The same things were measured in two ways. Each way mixes the same 9 hidden numbers, adds some noise and spreads widely along 6 directions of its own, which tell nothing about the thing.
Some things both ways: the first way, then the second way.
[-19  -1  24 -13  22   0 -33 -22   1 -18  -5  -3 -19 -17  24  -7  -1  19
   4 -31]
[ 13   2   6 -16 -36   9   8 -12  -9   3 -15  -3   5  -4  16  -3  -9]

[-17  28  36  10  -7  28 -46 -13 -26  24  -2  14 -26  12  26  36  -2 -15
  12 -15]
[ 16  -8  19   8 -10  27  57 -39  23  43 -19   6 -36 -15 -13 -12   3]

[-15  33  18 -13   3 -36 -21 -15 -27  33  -4  -1 -26   7  53  -7  14  13
 -40 -37]
[ 24  -3   2 -11  -1  -6  12 -16  30  -9 -33 -42 -51  26  46 -29 -13]

[-19 -37   0 -10  17  15  -2   8  13 -14  27 -15  22 -12  -7 -54 -32  39
  41 -26]
[ 46 -23 -16 -19 -26 -19 -17   2 -40 -36 -16 -17  12  12  43 -31  11]

[ -5  26   0   1  -9 -13 -30  14  -5   1   2  -6  19  16  20  17 -33  12
  13  -2]
[  3 -37 -42 -27 -26 -20 -31  -6  -3  30   9  11  -3  12 -12 -36 -11]

[ 50 -29 -29  -1  19 -19  -6 -22  33 -10 -17  13  22 -10 -16 -12   0  59
  32  12]
[ 52 -22   5  18  -1   6   5 -12  56   6 -42   1  -2  -5  -4  -6 -27]

[ 15 -23 -25   7  34  12 -18  -2   9 -18 -10   6  -1 -20 -17 -14 -21  31
  32  -3]
[ 15 -29  -5 -14 -21  -2  68 -22  20  37  26   9 -38  -3 -55 -56  13]

[  4  22  41  -8  19  -7   4   7 -17   3   9   0  -7  -5   7   2  11 -11
   2  -7]
[-31  11  14   9   8  12  38  -1   8  -6   6 -23 -36  -8   1  -8  -1]

[ -8  -4  11   8  15   2 -17  -5  24   6  22   5   2 -24  10   0 -25   9
  11 -16]
[-31  41 -27 -19   1 -31 -73  40  -8 -30  13  12  28  27  12  51 -17]

[ -9   9  30 -11   0  -5 -29   0  30   7  25   2  34  22   0  -6 -33  19
   9 -27]
[ 32 -24  -8  -8  -7  -2  14 -30  11  27 -44  -5 -22  18  27  -8 -20]

[ 44   8  -9  18  20 -18   4 -15   1  -2 -37  34  -5   5  -3  12   0  34
 -25  11]
[ 31  18  -5 -10  24  -5   9  13  60  15   0  -5 -22   5 -16   7  -8]

[ 16  42  22   7  42 -13 -33  40   2 -38  -5 -37  22   2 -15  28 -21  29
  16   7]
[-11  15 -17   5  -1  -8 -70  29  14  11  19   2  17 -23  16  33  -2]

[ 29  -4   6  32  19   9   7  -4  11 -12  -1   8  -3 -14  14  17  -9  19
  18   9]
[  1  12  28  24 -13   4   9  21  25  -7  13   6  46  -8 -24  46  11]

[  5  -6  13   5  -2  10  -1   3  18  -2  20 -19  15 -21   5   6  -8  29
   8   8]
[  8  48  -5 -18 -17  -8  -7  25  -1 -12  38  41  23 -16  -9  36  -4]

[ 39   9  20  -8   3 -27  -5   3  19   6 -18  -2  -3  25  -6  18 -17  17
  -6  11]
[-31 -12 -52 -10 -42 -11 -19  24 -34  21  16  -3  -9  40 -23 -12 -30]

[-23   0  14   7  50  11 -17  10   1 -44  -2   4  -1 -33  -8  -8 -25  28
  17 -10]
[-30  -6  22   8 -10   2  20 -13 -13  44  33   9  30 -26 -18  30  41]

[ 12   5   9 -11  13 -19   1  -3  15 -25   6   5  27 -15   0  -3  -9  13
  12   1]
[-35  -3 -10  15  34  11 -10   4  16  31 -10   2 -11 -14 -28  25 -16]

[ 28 -11  25   3  10  17  17  -1   1  -1  -7   1 -15  -1 -11   3   2  17
  -3  12]
[  9  16  -3  -5 -32  12  29  18 -19   0  15  -1   2   4 -20  -2   1]

[-11  -8  17  -5  40  39   2   1   1 -11   7  45   3 -27 -49  -2 -11  13
   3  12]
[  4  -9 -12 -13  19  -7  -6 -16  -1  33 -16   7  -4  -1   5   9  -1]

[  5   4   5  -5  23 -11   0   0 -21  -3  -8  -7  -7   2  18 -18  12  42
  14  -8]
[  0  -8  17  22   8   7  -1   6 -11   0   7 -25 -13 -18  15   4  11]

[ -9 -13  31  15  -6   6  14 -19  -9  -6  -1  45  -5  -7  26   1  -8   4
  36   5]
[ 17  -4  -6 -12  17  -9 -15   2  64  -6  -1 -16 -33 -13  27 -18 -32]

[ 16  16  11 -23   7  -6  -9  -5  -1  21  -2  49  24  11 -40  13   0   7
   5  20]
[-27  -3   8  -8  21   7  -3 -24  12  25 -13  19   1 -24 -15  15  -7]

[ 14  23  46  38  27  43  25  15 -29 -12   8  -1 -10 -23   0  27  23  11
 -15  21]
[ 30  -1  17 -18  -7 -15   3  13  20 -32   3 -28  13   5  11  -3   5]

[ 22  14  21   8 -34 -41  -3   5 -10   6  -2 -29   8   8  50   9  -3   8
  21   2]
[-22  30  23  43   2  24  19  22  20 -12  12  -1   7 -29 -21  32  14]

[ 13   0  -3   7  11 -11   5  15   8  22  15  -1  16  -5  -7 -12 -15  33
   1   3]
[-87 -37 -17  52  21 -11 -43  17 -67  44 -17 -32  16  57 -30  50  20]

[-20 -36   7  -6  71  51   3  -9   1 -48  11   0 -21 -42 -13 -31   2  36
  49 -15]
[-34  -7  -9 -28 -30  11 -45  21   1  40  33 -38 -32  -9 -23 -29  -5]

Other things, the second way, with their names:
J35: [  1 -13   8  23 -10 -13  -6  13   5  -9  20  -7  16  -3   9  15  -6]
J610: [-16  16  -2 -23  -5 -26 -50  10 -16 -42   7  13  59 -14  36  32  11]
J883: [  3   9 -34 -10  -7 -13 -48  45 -50 -38   2   0  19  18  11  22 -38]
J873: [ 11   3 -30 -19  30 -33 -71  40  -2 -68  -6 -12  23   1  36  18 -36]
J309: [-12  15  -2 -22  -5   0  -3  19  -6  14  20   5  37  -8 -32  23  18]
J683: [-38 -13  12  16   5  16 -25   9  10  -3  -4 -38 -13 -17 -12 -11   2]
J622: [ 26   2 -16 -13  15 -14   9  -5  13 -25 -17   8  -2  -6  25  -9  -2]
J900: [ 14   5   3 -14 -12  -2  15 -21  13 -13 -27 -11 -19  16  27 -14  -5]
J9: [  7  22  -5 -39 -32  -7   9  -5 -23  10  41  20   8 -19  13   0  14]
J381: [ -1 -12  12   3  -4   5   9   4  20 -22  18 -24 -17 -28  -2 -29   5]
J867: [ -2  11 -15   9   6  19  -8  22 -34  17  -9  -5 -12  -2  -7  12  -3]
J526: [ -2  25 -34  13  20 -14  14   8 -13 -18  10  17 -34  10  19   4  -4]
J664: [ 12  -7  16  -7 -11   1   2  14   7 -18 -23 -42  17  22  -3  -1   4]
J783: [ 18  21  -3  -7  18   3 -51   0  60  10 -39   3   4  -3   6  21  -3]
J843: [ -8 -50 -14  13  19  -9  37 -38  38  37 -35  -6 -33  20 -42 -45  19]
J935: [ 35 -36   0 -11 -15  -3  13  -9   8  24  -2   2  11 -11 -17 -23   1]
J628: [-21 -21 -10  -2 -24   8   5   6 -42   2   4   7  31 -13 -34  -2   1]
J338: [ 62 -18   6  19  -2 -10  18  10  19 -15 -16 -11  10   4  26   6 -13]
J822: [ -2  27 -25  15  47  14  16  25   1  10  19   0 -50 -19 -22   2   2]
J266: [-17 -19 -28   5  37  -8   7  -8   6  23 -22   0 -20  15 -24  -3  -8]
J769: [-36  14  -6  22  26 -13  -6  15 -42 -32 -17 -10  17  31   9  42   5]
J43: [-14   5 -12 -18 -47   6 -42  22  11  12  35 -15 -18  -2 -11 -18 -18]
J19: [-10   4 -24   0  -1   9 -25   5  23  15 -26   0 -10   9 -37  -8  -3]
J864: [ 42 -26   8  -7  13 -16 -40  -2 -10 -38 -51 -18  35   4  42   8   1]
J297: [ -9  -5  -6   9   6 -12   9   4 -40  -9   6  -5   4   3  19  12   7]
J447: [ 10  23 -66  -5  11 -32  18  31 -41 -36  41  38 -23  17   3  -4 -19]
J680: [-61 -27  10 -28 -36  -9 -77   6 -25  -8 -28 -56  43  33  -7   0  12]
J282: [-43 -11  20   5  -7  14   0  -4   0  49  30 -23 -19 -23 -16   2  13]
J267: [ 26 -25 -41  34  17   0  72 -11 -20  41   1  38 -38  -4 -14  -9 -23]
J102: [ 17   3   9 -21 -47  24  33   2   2  16  -2 -18  -9  -2 -26 -25   0]
J841: [-59  -8 -40  -8  13 -17 -45  19 -85 -20  15   1  11   4  15  16 -13]
J912: [-11 -15 -19 -17 -19 -13 -37  16 -23  -8   6   0  40   2  -8   1  14]
J287: [ -8  22   0  40  29  10  12  14  12   4  -1   6  -6 -10  -8  38   5]
J663: [-36  -5 -10  24  34 -23 -18   6   3  15   9  -5  -3  16  -1  29  19]
J566: [ 12 -30   9   2 -49   7   5   0 -32   6 -32 -20  57  16  -5   7  14]
J401: [  0   1  -6  -2 -14  -5   7  19 -30  -1  24 -11  16   4 -20  -5  40]
J617: [-11 -26 -26  -3  24 -37 -23   0 -36 -23 -10  18  47  11  -2  15  26]
J4: [  6 -21   8 -22 -25  16  25  -5  20   1 -20 -17   7  -5 -36 -26 -15]
J600: [ 45  10 -19  -5  10  -9 -33  22   2 -48 -23 -14   4  10  18  -7  -1]
J44: [  3  23 -30  -2  49   6  55  -2 -12  37  41  27 -66 -34  -7  -4   0]
J351: [ 22   5  11 -50 -47  15 -13  -3  27   7   6 -13  -1 -27   5 -32  -8]
J949: [ 26 -27 -22  -5   8  -9 -11  -7   9  -2 -30  19  16  -6   2  -2 -24]
J99: [ 30   7 -17   3  -6   2 -53   5 -13   9 -22  -4  -8  -2  43   9  -1]
J286: [ -2 -28 -12  17  23   4   1 -13   6  10 -33 -38 -46  14  -4 -36  22]
J977: [-14   6   0  -3 -26  -4 -13   4 -16   0  15  -9  -5  -2  14  -5  15]
J84: [  9 -38 -10   8   3   1 -54  -5  38   0 -55 -52 -17  16  34 -22 -19]
J58: [-28   7 -11  35  30   0  20   9 -24  17   5  -8 -24   7  19  37  -3]
J212: [-10  12 -36   7  51 -15   5  20  12 -15   8   7 -24   3 -18   3   3]
J788: [-14   5  -6   8  26  -9  39 -15 -19  43  25  22 -27 -12  -5  15  23]
J166: [ 26   1   4 -16   4   5  -4   5  24 -14 -32  -1  28  -7  -7  13 -13]
J938: [ 49  -4  -1   6  11 -15  23  -7 -29 -44 -37  24  40  11  19  26   3]
J793: [ 19   5 -40  29   2  -3  58   5 -39  23   2  38 -18  21  -9  22 -22]
J382: [ -6  -3 -25   5   5   7 -44  26  11 -22 -33 -24  -7  14 -10 -11 -24]
J835: [-17 -16 -24  -1   6 -10 -25   8 -25 -20 -19 -13   8  11  14  -3  -2]
J536: [ 30 -22 -25  -8  20 -16  93 -38 -12  17   6  55  -8 -15 -17 -17   1]
J860: [-16 -18  -2 -31  -8   8  -4 -20  -3  25 -10 -17 -20  -5 -17 -32   9]
J134: [  7   3 -20 -20 -14 -21   3  16   1   3  34  -3  -1  12 -21 -20  36]
J475: [ 30 -15  16  43  -1  17 -28  -4   7  24 -40   6  35 -29  26  49 -11]
J946: [ 13   1 -12 -38 -15 -27   7  -1   0 -23  32   4   1  -4  11 -32  22]
J159: [ 54  35  32  15  -1  10 -12   9  50 -35 -13  16  25 -37  32  41 -12]
J626: [-40   4   0   9  -4  -6 -32  16 -22  15  28  26  67 -24 -22  51  28]
J942: [-29  39 -31  19  -6   1  29  16 -37  17  33  41 -11   4  -8  40 -13]
J164: [ 35  19  13 -21 -27  10  17 -24  31  17  -2  13   5 -34  30  -5  15]
J829: [ 38  29  14 -29 -17  -5  -5  13  36 -23   6 -25 -16  12  19 -10   1]
J57: [ 22  -2 -42 -12 -19 -18 -13   4 -36   4  -2  26  11  19   0  -6   7]
J337: [ 27 -17  -3 -32 -14   7  15 -16   0   9  -4   1  -7 -26  -6 -36  -7]
J348: [ 12 -20  14 -18 -15  22  24 -22   4  28  -7  -2 -12 -33 -11 -25  -5]
J341: [-20   4 -13  24 -20  13  10  25   0  17   0 -32 -29  27 -17   3 -11]
J833: [ 25  -5 -16  -9  -2 -27   9 -12  -1  -6   5   7  -5  10  37  -3   7]
J807: [ 15 -30  19 -11  -4 -14  28 -47   0  -8 -25  22  39 -16  10  -4  21]
J995: [ 20 -15   2  -5  28   0  53 -26  25  10   0 -18 -64 -17  17 -41   1]
J752: [ 49  -2  12   5  -9  -5  41  -7  51 -18 -22  -9  -3   7  19  -3 -14]
J590: [ -3  25 -20   5  16 -15  -9  32 -19 -35  10  -4   0  10  26  30 -15]
J204: [ 47  -8  -9  -3 -13 -32  -3   3  -7 -30   0  15  35   3  55  19  -5]
J657: [ 20  32   7   2 -13  24  38  -2  23  35   4  -8 -49  -7  13   2 -10]
J380: [ 11 -20 -44 -56 -19 -29 -38  13 -21 -25  -8 -20   9  32  14 -42  -1]
J901: [ -1  32  41  25 -10  19  60   9 -36   4  38  17  24 -34 -13  48  24]
J189: [ 47  17  -5  -5 -37  -1  16  -8 -16 -10 -11  27  22  -1  28  10   6]
J654: [-30 -39 -13  14 -18 -10  28 -10  -9  11  -2 -24  -2  29 -33 -32  28]
J276: [-40 -23 -37  -3   5 -20 -77  30 -35 -31 -41 -31  35  52 -12   6   4]
J316: [ -5 -27 -12  16  37   7 -32   4  21   8 -68 -20  -1  24 -22  13 -30]
J751: [ 36 -62 -19  -5   0 -35   3 -11 -39 -15 -15  -3  31  19  24 -12   2]
J535: [ -1  -7   7  21 -32  31  20  -6   9  36 -23 -15 -17  14 -40 -10   1]
J207: [-35 -19 -10 -46 -34 -19  11  -8 -42 -15  18 -12  13  20 -20 -35  15]
J519: [-36   7  11   6  -2  22 -21   2 -12  26  -7 -13  -7 -14 -12  21   2]
J862: [ 55 -15 -43 -13  18 -39 -23  -1   9 -21 -35  -3 -13  39  55  -9 -24]
J405: [ 17  -5  39  33 -10   0   1  12  40 -15 -14 -35  32  -5  22  29  13]
J583: [ -8  -5  -4  18   5  -8 -55  15   0 -21 -28 -27   7  16  32  19   0]
J11: [ 18  -3 -10  -1  13  -9 -14 -10  -7  -7 -16   3   1  -6  14 -11  34]
J254: [  3 -16  17  -1 -12   8 -38  -1  48  23   5 -27  -8 -27   4 -16   9]
J52: [-54   4   5  12   8  -2   1   0  33  21   9 -17 -30  20 -40   6   7]
J421: [-37  26 -27 -39  11 -36 -57  19 -17 -18  38  20  22   7  -6  17  28]
J373: [-26 -12   2 -16 -26  10 -31   6  18  22 -27 -30  12  16 -28  -6   1]
J208: [ -5 -19  34 -16 -31  10 -13 -15  19 -23 -33 -17  53 -16 -28 -10  28]
J932: [ 11 -19  20  16  -2  13 -19   5  16  13 -48 -32  25  17  -7  25  -3]
J37: [-15 -10  29  28 -26  -5  -1  11  -1  -8 -10 -23  40  29 -23  30  20]
J926: [-18 -12 -12   5 -16  20 -63   4   9  31 -58 -40 -11  43 -20  -5   3]
J489: [-63  -7   6  30 -12  16  -5  12 -30  44  -3 -33  -2  40 -54  19  36]
J229: [-59   0  23   3 -12  26   7   1 -53  18  19  -7  27 -27 -44  17  37]
J491: [ -7  -1  -9  20  17  -9 -31  13  26  14  -4  13  27  -7  -6  37   3]
J562: [ 38  19   4 -14  -3  -5  -5 -11  20  -1 -17  17  16  -9  23  13  14]
J621: [ 10  27 -43  11  34 -10 -38  26  28  25  -2  16 -35  22  -2  26 -23]
J46: [ 23 -10  12   0   2   0  -7   0  20 -21 -37 -35  -9  15  22  -6  -8]
J941: [ 28  -2   5  -2  34 -15   2 -10  48 -29 -39 -10  -7  13   3  -7  10]
J15: [ 30  -4 -16 -34  -5 -33  19  -8 -23 -11  29  18   9 -15  39  -8   7]
J819: [ 26 -20 -20  14   5 -12 -38 -10   7   7 -36  -5  -9  10  47   1  -2]
J144: [  4  12 -25  -8  -2   5  25  14  61  26  34 -13 -87  -1 -32 -52 -23]
J904: [-52  -9  -9   5  15   2 -22   5  -6   2  10 -28 -39   4 -27 -23  16]
J684: [ -2 -16 -39 -12  12 -33  30   9  -8  -3  49  42   6  -5 -43 -14   6]
J625: [ 34   1  12 -11  -6   6 -10 -17  28  34 -11   2  -3 -15   0  -4  23]
J521: [-25  12   4   7  26  22  -6 -13  18  32 -28   4  -7 -14 -32  13  24]

Some of these things the first way, each followed by its name:
[ 33  16   5 -10 -17 -15  26  12 -32  24 -11   3   3  17  -2   1  14  13
 -15  28]	J822
[  7  19  33 -10  28 -13   7  23  -2 -18 -14  27  20  16 -39  -3 -24  25
 -18  12]	J15
[ 20  -3  -1   9  18 -12  -9 -22   4  19 -19  23 -14  16  16 -14   2  44
 -12 -20]	J829
[ 14  28   7  -5   5  -1  -8  -7  -3  23   6  26   2  33  15  12 -14 -11
 -10 -13]	J373
[  7  17   0   3 -44 -24   9   6 -15  32  20 -10  18  -1  38  -1 -11  -8
 -14   0]	J276
[  3  -1  29  35  12  20  23   4  -7   2  14  19  -9  -2  26   5 -12   4
  22   0]	J405
[ 29  -4 -25 -32  23 -25 -11  -9  22  -6  -6  14  23  30 -12 -26 -23  20
  21 -18]	J628
[  8   4  13  24   1  23 -12  17  -6  29  18 -18  -4  -2   3   7 -11  14
  15  -2]	J489
[-14 -11 -24  -8   2   0  -4 -20  -9 -10  23 -12   9 -49  39 -26   8  12
  17 -20]	J208
[ 12   3   5   2  24   4   7  -9 -10  10   4   5  -9 -14   8 -10  19  25
  -8  -8]	J46
[  7  15  17  19  -1 -19 -14  29 -12 -17   0 -38   9 -23  16   8 -23   4
  14   3]	J654
[ -3   9   2 -20  16  -1  11   1 -12  19  15  17   0 -11  -7 -18   0   2
 -23  -8]	J207
[ 49  61  24  -5 -25 -49 -19  11  -6  39 -26 -17  -8  51  21  50  -1   6
 -62  11]	J793
[ 10   6  -9  -9   5  -7  -9 -11   5  -7   0  19  14  -5   6   4 -12   8
  10   2]	J949
[ 15   7   6  22   6  -1 -38   2  13  10 -10   5  -3   9   4  27 -31  17
  20  -2]	J621
[-18  -7  41  -6 -17  22  27  -4 -30   7  -4  50 -13   9  -3  -4  -9  -7
   6  18]	J44
[ 15  -1  -7  30  19  27 -15  -1 -17  21  -7  48  -6 -13 -23  12 -14  -7
  23   9]	J941
[  2  -2   9   7  20  -7  -9  11  11 -42  -7   8  21 -19 -10   3 -34  19
  28  10]	J626
[ 19  16   0  -1  42  -4   0   5 -37 -14 -20   2 -22 -12   3   4  21  11
  21   6]	J381
[ 16  -2  -8   2  -7 -12  11  -6   3 -11  -5   6  28   8  17 -10  -6  46
   1   6]	J935
[ -5  23  51   5 -14 -30   3   0 -12   7  -8  13  -8  21  36   6 -13  -1
 -14 -10]	J58
[  6  -4   4   8   5  -5  13   9   3  -8   2  20  30   4  -9 -16 -22  34
   7   7]	J751
[ 20  -4 -13   2  -4   6 -27 -13 -15  45 -18  14 -25   4  -3   9   7  25
   2   5]	J926
[ 18  10   7  20 -11   9  22  13 -43  26 -20  18 -24  14   6  10  -1   9
 -17  24]	J401
[-16  24   9 -19  30  15 -12 -24 -38 -16 -11   9 -33 -23  27   8  32   8
 -18 -12]	J348
[ 29 -20  28  14 -13  12  32  15   1  14   6  16  10 -11 -31   5  -5  12
  26  43]	J287
[-10  12   2  -5  -2  -9 -33   5   8  13  10   2  19   9   6  -4 -32  15
   3 -18]	J562
[ 43  -1  -5 -17  46 -19   1  -3  19 -20 -27   5   2   7 -32 -14  -3  43
 -23  -1]	J566
[  5   3  -6 -11  -1 -28  -6 -17  -5 -15 -30  38  -1 -17   0   1 -17   5
 -20   8]	J536
[ 17  20  -2   7  15 -22   2 -16  -6  10  -8   6 -23 -12  39   8  10  11
 -31 -12]	J752
[ 26  -4   7   6   4 -11 -13  14   3   7 -10  -8  -7  -5 -11   8 -23   7
  18  10]	J447
[ -4  42  58  23 -19  10  -6  32 -30  29  -1  21   2  25  -7  43 -22 -13
  -9  25]	J833
[ 35  10  -2  17   9  -1   2  36  -8  17 -15   9  13  22 -39   7 -29  24
   0  26]	J134
[ -6  -2  24  -8  31   8  10   7 -11 -17   5   5   5 -15  -8 -12   8  38
  18   7]	J282
[ 44 -14  -1  14  40  38 -36  -7   4  16 -25  21 -32  13 -42  24  -6  16
  42   8]	J535
[ 17 -18   0  -8   4   0  24 -45   0 -10 -10  42 -13 -10  25 -13  12   6
   0  -5]	J4
[-15  13  13  12  20  12 -27  12 -15   5  21 -28  -9 -27  22   5  -3   9
  25 -16]	J583
[ 18 -15   6  18  22  29   9 -18  12   0   6  30  -3  -6   0  -3  -3  21
  13  -6]	J932
[ 10   2  -5   2  -9  13   7 -11  -7  34  11  24   1  -5   3   0   0   3
 -18   2]	J938
[ 24  -2  21  19 -12  -5   4   3 -11   0  -8 -16  -8  -5  25  14   4  19
  24  17]	J144
[ 20 -23 -23  14   0 -30  -5  -3  19 -33 -20  15  25 -19   7 -13 -42  26
  32   9]	J684
[ 25   7 -11  30  11   7   3  -3  -4  31  12  -9 -12 -17  27  11  12  26
  -7   0]	J37
[ -1 -18 -10 -17   8 -16  27 -20 -17  -3 -27  45 -19 -14   0 -34  -6  17
 -29   1]	J380
[ -1  -2  -9   0  13  17   6  -8 -11  14  15  27  14  -4  -1 -18   3  24
   5  -6]	J864
[ 17  21   6   1  18  -7 -12 -26  -1 -21 -13  16  -3  -3  25  13   4   3
 -18 -15]	J166
[ -8  -6  -4   4  17  21  -9  14 -33  12  16 -13  -8 -41  -4 -10  10  11
  41   6]	J904
[ 21  -7  19  24  19  -2   6   5   4 -16  -6  -1   2 -13   6   7  -2  38
  33  15]	J35
[ 15   1  18  26   5  28  13 -23 -10  21  -1  54 -19  30  23   2 -12 -12
   2 -16]	J664
[-12   4  16   7  35 -13 -22  13  25 -37  10 -15  19 -16   8 -12 -39  30
  16 -25]	J204
[  1  12   8  -8  31 -12  -4  -7 -30   2 -26  38 -19   5  -3 -11   3  13
  -2  -8]	J995
[  1   8   6   8 -19   1  -5  11 -43  32  -5   9  -7   7  11  -4  -3   2
  16   6]	J286
[  9  34   9  14 -13 -51 -14  24  -7  16  -5  -2  27  14  22  10 -27  17
  -5   2]	J663
[  7   8  21  13  33  15 -13  21 -14 -29  -6  -6  10 -10 -19  11  -3  34
  48  17]	J254
[ -5  11   5  -4 -10 -13  -2   4   7  -1  27  -2  32 -12  19  -9 -23  -2
   4 -10]	J266
[ 10 -10   5  -8   8  -6 -27 -22 -14  22 -48  34 -52   0  -7  12  -5  19
 -11   6]	J189
